All groups share one centre, and each spreads out both ways along 9 directions, with some noise.
(in the rows, 128 means zero)
Some rows, each with its group after it:
[136 142 108 176 128 100 123 214 153  96 152 160 120] : Y
[147 147 177 107 124 113 133 144 131 158 146 139 115] : Y
[141 168 128  98 121 118 136  87 179 173 134 123 164] : F
[ 98 113 100 160 160 139 125 134 163 126 118 146 117] : L
[160 108 154 104 149 162 125 140 157 155 113 143 119] : P
[137 116 153  68  56 161  97 175 182 150 157 133 108] : Y
[120 136 172 141 137 102 117 157 102 149 125 122 150] : P
[125 100 147 119 107 168 144 162 109  93  94 137 121] : F
[170 134 122 115 142 186 137 126 174 128 132  95 103] : T
[121 123 134 152 138 152 104 192 202 140 134 132 155] : E
[110  81 147 116 110 142  76 148  98 119 128 116 161] : Y
[152  90 175 143 147 136 123 198  95  98 124 164 112] : F
[107  82 136 184 147 119  93 143 139 124 131 111 167] : L
[176 175 146  97 131 143 155 129 196 123 183 154 112] : F
[129 108 121 129 158 158 129 156 155  96 111 190 149] : Y
[137 173  80 106 176 114 116 109 115 131 148 150 163] : L
[ 51 119 120 126 135 135 127  86  86  99 126 140 161] : F
[105 143 134 156 163 139 122 188 190 147 120 152 154] : E
[112 127  80 103 123 118  84 128 141 110 176 166 148] : Y
[140 113 167 108  87 181 121 171 187 141 121 104 135] : Y
[110 149 158 117 112 114 101 117 140 175 160  72 169] : L
[169 109 109 116 104 143 120 136 117 119 113 108 111] : L
[ 99 110  96 100 110 127 123 122  88 116  90 164 123] : F
[136 143 117 137 120 133 153 131 111  75 146 122 107] : E
[ 99 169 107 111 125 100 153 107 163 150 157 183  96] : E
[209 113 100 113 166 137  99 145  82  90 132 124 133] : E
[139 195 108  97 115 125 180 145 128 125 104 152 119] : P
[129 124 148 120 116 122 122 149 133 131 143 142 134] : P
[126 166 121 106 172 145 142 128 121  86 157 171 161] : T
[135  85 153  95 170 160 113 114 103  78 146 199 152] : L
[179 110  43 120 135 152 130 133  85  69 116 126  66] : E
[112 128 171 142 179 167 153 172  75 122  72 124 129] : E
[169 169 155  95 163 176 157 116 125  52 162 137 171] : P
[115 117  52 129 165 129  98  69  93  96 123 109 172] : Y
[148  93  58 192  93  89 133 155 145 112 103 143  64] : T
[125  95  90 171 109 113 124 107 172  91 133 141 162] : T
[161 114 124 152 197 108 108 190 110  97 122 201 166] : E
[114 111  71 178  93 131 106 204 139  94 126  96  99] : T
[ 83 176 136 119  84  90 158 137 106  87 157 161 151] : P
[172  87 111 122 127 143 105 118 151 128 133 144 104] : L
[165 174 112 128  70  97 125 160 196 116 218 116 100] : E
[164 132 174  94 154 116  92 124 119 151 160 130 176] : P
[124 130 110 135 163 143 112 150 140 120 138 149 135] : T
[133 155 129 134 105 116 124 142 125 110 137 103 177] : P
[ 80  98 179 149  86 112 149  46  45  61 137  78 190] : E
[166 183 136 116 160 115 129 139 128 119 171 133 142] : E
[129 141 140 166 164  80 114 162  98 136 193 143  57] : P
[118 119  94 148 125  92 130 140 140 103 148 189 116] : T
[123  80 142 149 132 145 116 145 146 123 115 146 130] : T
[162 167 103 156 167 139 158 138 108 112  92  77 137] : F
[184  88 152 150 141 161 127 132 137 111  93  97 158] : T
[109 129  93 144 133 144 153 136 141 112  95 143 116] : Y
[167 118 155 151 115 119 128 194 110 174  71  87 105] : Y
[178 159  91 118 138 111 146 145 140  96 161 175 107] : T
[133 160 108 153 156  93 144 157 113  95 140 161 138] : L
[ 98 126 134  82 135 135 105 105  93 108 158 155 153] : F
[136 162 100 112 126 154 157 120 151  96 131 136 135] : F
[156 171  86 135  74  87 138 150 127 121 152  88  89] : T
[114 152  84 110  67 170 132 150 163 109 152  82  71] : L
[116  86  99  89 111 159 108 104 108 138  75 132 130] : P
[219 169 135 127 148  48 159 108  96 151 120 169 120] : L
[192 152 106  85 133 117  83 143 126 147 146 109 177] : F
[ 99 168 155 113 145 124 148 139 120 119 155 160 141] : L
[100 114 116 137 123 140 154 166 124  98 103 184  85] : Y
[142  97 166 127 176 167 126 129 131 130 115 130 130] : P
[114 144 111 154 144 105 109 121 114 127 151  90 158] : F

New rows. What belongs after each?
[137 158 111 125 144 158 109 156 183 191 122  68 125] : E
[151 134 201 120 153 144 159 142 151 133 155 164  99] : F
[145 132 130 110 117 113 113 105 127 135 151 123 139] : E
[117 158 126 144  93  87 119 160 136 134 170 106 116] : Y
[146 140  83 159 114  65 174  58 126  60 130 176 185] : T
[134 187 103 142 138 120 156 134 121  89 137 106 152] : P
[123 153 151 154 113 112 131 129 137 102 166  90 168] : E
[125 107 171 157 121  87  82 158 123 121 193 118 148] : P
[170 137 129 101  90 131 145 120 132 139 131 112  86] : L
[126 136 115 114  72 134 147 108 170  83 191 137  96] : E
[113 115  67 118  87 156 111 150 149  76 159 138  99] : Y
[127 135 114 120 123 114 100 134 122  84 188 130 161] : L
[146 156 105 130 105  81 113 203 157 194 127 144  77] : E
[193 180 141  41  64 158 127 177 105  99 179 108 101] : L
[132 131 103 156 146 109 121 145 135 110 144 140 136] : L
[113 156 181 126 144 112 112 177  77  98 154 125 197] : L
[127 151 119 160 164  97 141 139 157 134 148 171 117] : L
[124 156 185  89 155 142 116 108 202 175 183 147 178] : E
[125 160 131 156 170  91 132 132 135 147 123 136 171] : Y
[148 149 171  65  99 126 124  88 126 173 147 102 139] : L
[ 92  98 176 152 128 140  99 183 153 176  92 116 168] : E
[122 146 133  97 118 144 147 108 154 117 144 155 135] : F
[152 178 136 153 195 145 155 127 156  71 170 126 180] : F
[148 126 132 138 166 150 143 149  83  85 114 132 131] : E
[122 135 157 116 158 168 114 137 132 145 130 105 140] : T
[127  95 112 134  93  95 100 124 121 128 128 138 135] : E
[116 139 154 114  67 113 130 148 133 124 165 124 106] : T
[122 123  90 138 183 109  76 110 129  99 160 143 228] : Y
[138 132 110 168 142 112 142 137 171 178 100 121  96] : L
[122 208 139 112  93 113 152 184 140 100 203 136 103] : L
[112 156 137 100 117  97 122 153 123 143 173 172  92] : T
[109 162  99 142 147 119 126 117  99 113 171  91 103] : F
[130  63 120 148  74 146  77 155 155 135 101  72 167] : P
[141 155 137 115 127  73 143 162 117 143 152 209  84] : E
[116 132 135 123  82 121 136 132 100 107 162 102  76] : Y
[115 128 167 173 177  77 129 127  88 138 102 143 195] : L
[188 109 116 122 187 162 113 134  70  71 116 125 149] : E
[141  83 163 157 163 135  99 168 128 132 109 130 161] : L
[176 131  91  91 169 170  62 198 134 116 149 123 160] : L
[159 129  98 155 172  97 127 161  81 123  77 143 150] : F
[145 159 128 146 148  63 114 106  66 131 178 100 132] : Y
[118 131  93 153 128 171 126 154 155  67 131  93 169] : T
[149  72 151  99  79 132  76 194 146 115 151 177 137] : F
[133 103 137 161 171  87  98 108 133 131 151 151 174] : L
[ 99 140 136 172 139  91 121 145 109 135 114 109 177] : E
[100 154 123 177 154  63 123 102  74 110 159 108 162] : Y
[156 184 191 130 116  89 130 151 106 148 173  73 157] : E
[136 158 113 150 128  73 117 149 112 164 128 109 126] : Y
[151 139 108 151 134 116  97 179 110 129 118  81 165] : L
[126 132 131  96 138 156 196  91 118 121  92 191  71] : L
[122 108 139 157 164  97  86 126 123 183 131 111 139] : P
[ 85 122 117 126  88 146 158 157  78 108  42 120 126] : P
[180 130 137 119 125 116 124 117  84  70 171 127 139] : E
[180  99  90 104  73 166 128 142 123  87 121 103  74] : L
[110 162 111  59 112 155 116 101 112 118 150 106 150] : L
[ 98  99 126 112  89 175 140 102 157  87  92 136 185] : P
[ 87 131 102 140 145 126 112 112 148 168 136 108 108] : T
[167 134 132  77  94 160 154 139 129 102 143 153  74] : L
[183 148 104 151 145  71 146 114 148 145 142 163 103] : L
[140 146 138 120 102  75  95 147 102 188 139 101 122] : Y
[134 142 122 121 123  91 179  61 128 102 155 195  90] : L
[155 126 108 131 218 142 123 177  87 123  81 191 124] : E
[155 142 138  98 122  97  83 133 140 168 183 125 132] : F
[174 150  75 147 118  75 155 109 100 101 124 132 112] : L
[172 164 121  78 106 140 137 146 142 119 163 141  88] : L
[105 117  93 121  84 173 160 134 116  96  60 106 121] : F
[162 170  98 130  99 166 142 146 163  91 162  63 102] : F
[125 165 169 106 116 108 142 117 131 179 136 120 120] : Y
[ 96 152 162 129 112 106 136 138  63 155 115  90 113] : T
[155 160 120 138 148 128 149 153 162 132 126 149 118] : Y
[197 142 103  49 137 140  86 117 121 124 177 142 149] : L
[169 123 130 143 162 105 128 115  44  99 141 115 102] : Y
[179 132 140 111 148 117 146  69 161 104 146 165 186] : T
[105 161 156 125 117 120 183 115 119 150 111 141  72] : Y
[113 153 116 100  94 126 100 111 223 213 161 102 120] : E
[108 134 120 149 135 121 137 136  99  66 191 145  79] : P
[129  84 163  95  99 108  60 171 121 133 179 170 159] : F
[141 128 161 125 136 134 115 177 158 135 149 148 141] : E
[137 137 110 128  61 109 154  95 126 114 138  94  95] : L
[130 116 151 155 114 116 125 152 158 112 171 145 107] : L
[201 149 188  78 184 176 125 179 120  98 155 158 159] : T
[124 154 137 112 124 122 142 117 159 147 122 145 162] : P
[121 170 141 133 129 124 165 129 122  94 161 126 122] : E
[100 136 155  74 137 179 160  40 136 141 111 124 148] : Y
[119 132 108 108 101  97  83 113 122 174 133  98 159] : F
[140 100 118 126 135  87  86 111 107 140 131 136 179] : E
[183  99 110 105  90 155 100 103 114 102 146  58 122] : E
